There are 9 hidden switches. A switch that is on adds its own fixed numbers to the row, and there is some noise. The rows also spread widely along 15 directions, which tell nothing about the answers.
In the rows, 128 means zero.
Some rows, each with its switches (1 for on, 0 for off) after it:
[115 140 144 114 104 148 135 104 154 154 114 133 112 147  84 117 189 108
 165 148 138 102 104 153  79 111 137 143 145 148] | 1 0 0 0 1 0 1 1 0
[103 125 162  92 118 140 151 113 130 137 152 112 156  76  52 151 127 114
 171 147 141 174 106 173 119 112 137 135 111 152] | 0 1 1 0 1 0 1 0 1
[181 125  90 178 202 160 168 152 107 110 155  61 174 137 114 162 176  70
 122 102  87  97  95 102  76 235 153 120 217 160] | 0 0 0 0 1 1 0 0 0
[113 168 161 112 144  90  92 103 125 170 154 132 126 133 138  93 154 150
  94 173  94 156 153 116 141 139 118  71 125 100] | 1 1 0 0 1 0 0 1 0
[120 143 159 139 178 147 115 104  72 124 155 156 181  87  96 153 111 154
 109  91 169 135 117 129 106 124 112 146  86 131] | 0 0 1 1 0 0 0 1 1
[134 161 147 130 128 174 153 141 130 193 137 144 156 121 115 117 161 159
 120 150 158 121 142 162 133 109 121 163  99 158] | 1 1 0 0 1 1 0 1 1
[163 110 143  91 173 159 185 138 110 127 167 141 198  62 121 134  71 142
 149  84 162 183 114 149 143 152 143 115  91 107] | 0 1 0 0 1 1 1 0 1
[ 91 144 165 137 139 108 116  89 129  84 137 109 148 128 127 127 158 126
 130 140 153 141  77 127  65 120 135  84 116  90] | 1 0 0 1 0 0 1 0 0
[142 153 134  65 127 156 173 141 113 195 123 153 143 138 151  79 118 100
 131 138 116 118 125 109 125 139 114 144 141 132] | 1 1 1 0 0 0 0 0 0
[128 116 139  76  86 147 164 180 151 140 163 107 158 144 142  83 147 135
 140 142 156 114 122 150  76 187  98 150 128 134] | 1 1 0 1 0 1 0 0 1
[ 98 171 182 102 139 186 121  96 116  93  97  96 149  94 159 147 158 107
 117 147 153  94 105 112  91  61 130 145 152 125] | 1 0 0 0 0 0 0 0 0
[104  71 181  74 108 184 140 175  95 138  76 146 124 154 199 110 172 147
  92  94 179 132 140 110  80 101 113 213 110 165] | 1 0 1 1 1 1 1 1 1
[130  91 166 126 172 138 182 152 166 185  92 137 141 158 106 114 161 125
 135 141  98 130 120 117  98 101 185 134 113 173] | 1 0 0 1 1 0 0 1 0
[116  94 176 116 134  85 136 159 149 175 118  99 138 160 111 122 172 174
 135 185 153 111 134 143  69 133 134 150  95 151] | 1 0 0 1 1 1 0 1 0
[128 116 125 128 133 173 176 161 156 138 157 155 182 191 162  92 193 161
  91 120 167 144 117 137  49 137 132 122 101 131] | 1 1 1 0 1 0 1 0 0
[119 153 144 161 144  96 130 155 129 144 130 123 161 148  67 154 136  66
 190 147 123 109 115 134  79 172 137 168 128 134] | 0 1 0 0 1 0 0 1 0
[149 130 155 139 170 121 101 128 119 141 138 146 147 158  44 162 184 154
 121 145 130 175 136 140  35 149 158 135  69 112] | 1 0 1 1 1 0 0 1 1
[135  94 152  69 110 185 181 151 119 165 151 123 180 122 118 103 146 158
 134 127 171  96 122 140  78 123 105 203 120 183] | 0 1 0 1 1 1 0 0 1
[135 149 159  77 131 173 139 115 108  98  91 139 148 132 167 125 153 106
 113 138 146 143 111  97  60  92 146 141 121  89] | 0 0 0 0 0 0 0 0 0
[127 121 143 145 115 138 122 178 193 151 161 120 162 164  88 115 160 139
 130 142 143 112 154 151 104 176 130 125 112 175] | 0 0 0 0 0 1 0 0 0
[101 136 147 123 100 130 155 129 155 124 108 163 129 155 133 111 132  71
 178 116 141 135  86 133  97 117 146 122 126 112] | 0 1 1 0 0 0 1 0 1
[124 170 131  43 115 174 183  90  56 129 129 121 147  58  84 131 148  96
 127 153 130 232  78 159  93 110 129 138 121  98] | 1 1 1 0 0 0 1 1 0
[128 119 164  86 141 102 146 140 124 153 115 161 125 118 133 118 105 133
 160 126 140 176 121 137 123 130 144 123  96  93] | 1 1 1 0 1 1 0 1 1
[ 81 150 161 111 136 120 117  90 139 106 136 105 139 135 137 115 185 141
 125 173 142 100  97 124  50 100 122 106 154 108] | 1 0 1 0 1 0 0 1 0
[120 132 114 113 107 117 147 120 142 151 153 147 117 169 133  82 181 136
 142 134 135 107  99 138  76 163 113 106 166 117] | 1 1 1 0 1 1 0 1 0
[124 129 172  99 153 108 116 142  89 120 113  87 146 109 139 160 133 123
 147 153 164 119 129 132  83 149 116 166 122 105] | 1 0 0 0 1 0 1 1 0
[123 120 139 100 143 143 186 161 131 181 140  87 152 144 146 104 190 130
  86 187  87 175 133 126 105 141 144 115 142 160] | 1 1 1 0 1 0 0 0 1
[115  84 157  79 114 141 136 174 114 126 144 123 154 129 138 114 164 182
  82 128 158 175 150 141  84 144 112 153  97 149] | 0 0 1 1 1 1 0 1 0
[126 153 135  67 106 159 117  97 152 150 162 109 125 155  68  71 207 122
 118 173  74 109 119 117  39 160 120 105 183 143] | 1 0 1 1 1 1 0 1 0
[128 105 146 101 145 139 174 190 145 184 180 139 212 140  81  71 102 142
 146 120 148 125 135 138  82 198 108 160  85 164] | 1 0 0 1 1 1 1 1 0

New rows. What belongs after each?
[ 76 112 192  95  97 135 121 144 159 128 102  98 122 115  83 142 159 106
 164 162 143 166 121 155 100  98 145 150 111 162] | 1 0 1 0 1 1 1 0 1
[ 98 137 140 130 126 131 127 127  99 147 168 119 165 167  66 113 192 110
 127 145 126 131 100 131  24 179 105 157 126 152] | 1 1 1 1 0 0 1 1 1
[107 145 133 140 107 158 115 144 136 109 170 121 157 137 134 128 168 119
 117 115 153 132 130 156 106 162 105 128 138 137] | 0 1 1 0 1 0 1 0 1
[120 147 153  48  91 167 145 126 142 169 131 130 124 109  49  91 132  65
 181 139  84 139 121 144 108 141 125 158 151 154] | 1 1 0 1 1 0 1 1 0
[123 121 138 141 126  86 139 163 146 151 172 107 163 146  72 115 138 132
 173 149 154 127 112 168  69 213 115 132  99 126] | 1 0 0 1 1 1 1 1 1
[144 127 139  78 130 169 179 113 128 139 125 115 146 129 105 119 158  78
 177 137 121 115  89 127  60 137 147 150 162 128] | 1 1 0 0 1 0 1 0 1
[113 128 169 121 127 115 113 100 131 168 130 112 115 116  61 124 165 134
 144 155 118 150 119 152 118 128 137 118 113 154] | 1 0 0 1 1 1 1 1 1
[151 122 135 105 169 152 200 154 104 196 146 128 190 159 169  81 137 139
  97 135 130 114 112 102  94 156 122 139 115 140] | 1 1 0 1 0 0 1 0 0
[120 164 148 122 144 107 151 110 115 152 114 144 135 103 101 126 112 103
 163 151 134 185  92 135 123 122 152 102  94  94] | 1 0 1 0 1 1 0 0 1
[144 150 124 124 124 106 134 123 128 158 171 142 151 136 104 103 117 120
 152 122 134 132 120 146 123 183 114 105 114 106] | 0 1 0 1 1 0 1 0 0
[ 97 151 159 149 127 162 118 127 131 174 136 134 133 138  98 122 187 123
 112 138 121 138 133 144 132 116 128 138 130 180] | 1 1 1 0 1 1 1 1 1
[141 158 131 103 109 183 175 109 127 160 122 167 117  94 142 115 124 125
 142  97 148 121 107 175 169  97 133 123 128 128] | 0 1 1 1 0 0 1 1 1
[119 160 133 113  66 153  99 119 159 130 127 126  88 132  91 134 184  98
 150 145 131 127 134 169 118 132 124 132 155 146] | 0 0 1 0 1 0 0 0 1
[ 86 193 166 106  92 124 108  91 143 111 134 130 141 103 111 117 124  82
 171 160 136 139 105 143 120  99 122 107 125  87] | 0 1 0 0 1 0 1 0 0
[139 132 169  85 167 127 165 126 119 204 126 187 168 136 124  90  88 133
 151 131 136 150 126 108 121 110 142 128  74 112] | 1 1 1 0 1 0 1 0 1
[105 138 132 133 129  78 167 123 166 153 172  94 151  93  77 102  96 100
 192 153 124 154  84 169 153 181 133  64 136 127] | 1 0 0 0 1 1 1 0 0
[190  98 105 118 171 139 199 136 130 138 136 145 131 143 143 139 169 149
 131 107 139 162  99 156  83 166 169  98 127  96] | 1 1 0 0 0 0 0 1 1
[133 154 153 119  92 137 121 130 165 126  74 116  71 122  92 160 146  65
 201 135 129 142 104 172 123 128 167 124 134 113] | 1 0 1 1 1 1 1 0 1
[135 163 120 128 127 139 110  68  96 122 148 142 113  97  64 152 164 116
 140 115 141 178  95 157 109 140 126 104 128 110] | 1 0 1 0 1 0 0 0 1
[113 134 144  82  99 146 119 134  69 182 125 123 107 137 128 112 191 115
  91 146 115 172 148 130 118 150  93 171 144 159] | 1 1 1 0 1 0 1 1 1
[123 109 161  59 119 122 120 128 128 106 140 104 139 125 118 125 168 158
 125 168 149 139 126 134  42 145 126 126 130 107] | 0 0 1 0 0 1 0 1 1
[144 142 154  76 119 120 157 147  85 173  95 143 133 120 124 139 115 117
 158 150 154 146 127 153 107 120 126 183  88 105] | 0 1 1 1 1 0 1 1 0
[103 107 143  93  92 102 143  96 100 133  89 148  75 148 125 136 201 131
 137 140 152 179  84 150  72  97 138 136 128 112] | 1 1 1 0 0 0 0 1 0
[114 115 144 129 135  93 157  86  96 150 122 107 118 134 158 124 157 125
 168 137 164  73  65 121  89 128 112 142 169 123] | 1 1 0 0 1 1 0 0 1
[131 177 149  58  52 132  95 145 166 147 138 155 123 168 111  99 167 142
 133 190 153 148 164 160  70 132 110 132  87  87] | 0 1 1 0 0 0 0 0 0
[122  93 140  77 112 127 176 164 136 154 151 125 135 107 117 112 110 130
 164 105 152 131 114 174 131 169 110 140 132 151] | 1 1 1 1 0 0 1 1 0
[156  97 124  97 182 116 219 133 100 223 154 152 184 157  88  72 134 126
 152 142 102 135  89  97  63 174 140 148 125 152] | 1 1 0 0 1 1 0 1 1
[144  94 121 100 153 135 179 126 100 193 117 142 112 127 114 115 152 132
 126 112 120 140 112 130 132 140 133 143 151 171] | 1 0 1 0 1 0 0 1 0
[114 112 147 122 130 134 169 166 143 148 128 135 154 165 170  99 154 122
 114 133 118 143 123 117  96 133 142 124 121 137] | 0 1 1 1 1 0 0 0 1
[123 119 162  77 108 176 130 139 118 135 110 157 119 132 143 121 162 145
 117  99 158 141 134 149 100 104 120 166 112 134] | 1 1 1 1 1 0 1 1 0
[146 169 120 145 151 124 185 142  96 177 147  98 181 128 101 154 173 137
 124 201 146 156 112 178  83 144 139 143  94 120] | 0 1 1 0 1 0 1 1 1
[112 134 163 119 112 155 100 130 203  76 156  75 145 121  87 130 145  87
 185 125 124  56 115 146  81 161 134 111 187 145] | 0 0 0 1 1 1 1 0 0
[134 161 154 104 142 139 124 117  96  90 100  91 122  84 146 163 133  92
 131 135 121 135 109 130 117 130 141 121 154  92] | 0 0 0 1 0 0 0 1 0
[146 154 126 110 145 139 159 104 120 172 187  95 172 111  75 115 154 127
 126 173 102 126 115 139 108 164 119 107 150 150] | 0 1 0 0 0 0 0 0 1
[135 135 142 104 149 147 172 153 151 150 126 143 167 128 119 102 100  82
 171 117 124 122 112 116 109 148 144 136 129 130] | 1 0 0 0 1 0 0 0 0
[124 124 132 148 138 105 126  84 130 161 143 137 120 158 121  98 160 131
 124 120 118  82  98 110 112 145 121  96 159 152] | 0 0 0 1 0 0 0 0 0
[157 154 130  85 105 165 135 161 131 140 152 124 147 136 152 109 132 131
 141 116 170  84 137 156  99 182  91 153 135 111] | 1 1 1 1 1 1 1 0 0
[145 158 127  82 124 140 146  82  82 137 114 163 103 100 101 129 129  91
 174 102 129 139  82 140  96 129 128 144 144  88] | 1 1 1 1 1 0 0 1 1
[121 107 137 124 175 101 173 140  63  94 141  70 169 105 168 158 141 102
 146 128 155 140  75 129  66 186 119 145 157  95] | 1 1 0 0 1 0 1 1 1
[141  95 131  80 103 150 143 168 140 117 136 127 136 169 168 119 172 139
 130 119 164 104 138 137  62 159 113 163 149 132] | 0 1 1 0 1 0 0 0 0
[154  77 144 116 142 127 142 126 143  99 102 162 121 167 192 123 161 164
 119  87 177 159 110 124  83 122 165  93 103  85] | 0 0 0 0 1 1 1 0 0
[102 177 147 141 132 146 159 138 194 162 176 110 172 100  87 108 134 124
 153 166 120 128 130 187 157 127 137  86 121 145] | 1 1 0 0 1 0 1 1 0
[109  88 168  75 129  68 130 100 125 174 121 111  90 133 101 121 145 129
 163 156 116 124 112 135 115 135 127 114 158 140] | 1 1 1 0 0 0 1 1 0
[107 127 162 110 123 135 133  87 167 130 127 109 125 151 120 109 179 116
 158 157 137  73  90 128  63 110 137 108 161 134] | 1 0 0 0 0 0 1 0 1
[ 47 118 192 116 101 119 111 124 134 115 155 121 156 125 109 114 183 179
 112 159 174 159 112 154  66  89 107 138  84 140] | 1 1 1 1 1 1 0 1 1
[ 88 166 158 157  87 128  75 131 127 127 126 136  91  85 100 165 148 138
 134 119 183 164 142 196 181 124 107 132  98 142] | 1 0 1 0 0 1 0 1 1
[103 139 170  94  73 102 123 151 179 168 149 150 134 131  80 113 140 162
 176 179 182 164 150 208 112 123 118 140  50 112] | 1 1 0 0 1 0 1 1 1
[124 135 163 112 143 152 142 163 110 121 114 113 160  94 152 147  98  96
 147 106 170 131 124 136 136 146 119 157 116 128] | 1 0 0 0 0 0 1 0 0
[146 121 168  98 171 152 125 103  95 111 137 119 154 103 129 138 118 118
 150  88 141 116 102 107  88 144 129 135 139 105] | 1 1 0 1 1 1 1 0 1
[114 107 161 102 156 146 163 109 160 116 173 117 178  73  96 111  92 135
 150 108 132 144 100 147 134 130 146  75 118 140] | 0 0 0 1 0 0 1 0 1
[121 107 143 141 131 141 162 139 140 139 142 150 157 142  90 128 161 137
 131 115 139 185 104 150  92 127 156 123  90 146] | 0 1 1 1 1 1 0 0 1
[108 115 150 127 143 118 117 155 168  94 144  84 126 134 110 137 161  73
 152 121  83 130 120 129  96 191 146  97 193 135] | 1 1 0 0 0 0 0 1 0
[ 93 138 160 101  95 164 118 158 133 135 130 140 140 105 103 115 119  95
 152 106 155 146 129 141 132 144 105 163 119 163] | 1 0 1 0 0 1 0 0 1
[137 124 114  98 134 136 185 130  86 152 141 130 157 129 134  90 131  77
 131 111 105 185  88 105 108 177 132 121 151 125] | 0 1 0 0 1 1 1 0 0
[121 150 180  89 163 120  89 119  76 140 156 110 182  91  95 121  94 130
 127 130 144 142 134 101 103 165  96 143  97 114] | 1 0 0 1 1 1 1 0 0
[156 139 138 129 142 105 156 168 121 178 109 170 125 134 108 145  95 107
 188 113 148 138 128 160 128 162 141 159  86 104] | 1 1 1 1 1 0 0 1 1
[134 137 153 107 165  86 125  91 103 103 143  97 128 100 161 155 113 135
 173 127 169  65  91 143  95 157 111 107 167  70] | 1 1 1 0 0 0 1 1 1
[120 157 141 150 151 126  92 152  81 136 147 152 160 128  93 147 129 110
 126 105 155 152 141 130  99 188  99 167  98 125] | 1 0 1 0 1 0 0 1 1
[129 111 132 159 144 143 127 152 140 118 141 138 136 119 112 147 128 115
 145  65 161 153 119 154 145 177 134 116 125 148] | 1 0 1 0 1 1 1 0 0
[121 126 175  93 139 170 140 131 149 129 116 122 142 117 137 118 163 149
 102 138 132 154 136 142 107  91 152 115 104 129] | 1 0 0 1 1 0 1 1 0
[ 86 118 139  94  69 129 152 126 147 128 113 121  96 168 189  89 200 115
 126 152 136 114 103 144  86 119 119 121 175 130] | 0 1 1 0 0 0 1 1 1
[143 154 128  93 152 133 172 113 105 180 153 148 145  88 105 106 123 148
 119 140 119 196 116 151 150 133 136  93 110 111] | 1 1 1 0 1 1 0 1 0
[159 114 134  83 144 140 203 150 120 154 128 108 157 123 109 120 115  92
 199 125 142  87  80 145  64 179 137 166 145 120] | 1 1 0 1 0 1 1 1 1
[109 126 123 105 107  98 179 130  90 149 131 131 142  94 118 125 129 144
 147 148 181 177  87 172 113 131 114 142 100 119] | 0 0 1 0 1 1 0 1 0
[ 77  96 208  76 122  87 103 131 137 149 109 127 132 158 155  97 129 122
 152 152 138  98 134  83  88 106 110 158 130 134] | 1 1 0 0 1 0 0 0 0
[145 112 147  90 156 170 199 139 104 147  98 127 141  89 141 145 109  91
 165  99 140 157  90 138 136 116 159 151 138 136] | 1 1 1 0 1 1 1 0 1
[188 124 103 122 130 154 165 153 127 185 145 153 152 172  72 114 172 131
 138 121 152 160 122 153  71 196 137 151  92 140] | 1 0 0 0 1 1 1 0 0
[118 133 148 154 130 160 136 142 114 177 122 171 153 163 113 127 149 101
 138  98 151 113 129 125 116 125 121 182 112 176] | 0 1 1 0 1 0 1 0 1
[140 119 150  95 129 132 118  74 106 145 150 154 138 124  64 127 148 141
 165 105 167 136  95 138  74 132 119 143 115 124] | 1 1 0 0 1 1 1 0 0
[ 75 182 172 183 130 122  84  89 127 118 120 122 119 110 117 160 174 123
 119 145 138 145 114 153 149  78 139  96 127 130] | 0 1 1 0 1 1 1 1 0
[111  81 192 108 149 126 119 148 152 144 106 143 126 136 139 121 117 116
 151  91 130 141 139 107 142 122 147 129 124 152] | 1 1 0 0 1 1 1 0 0
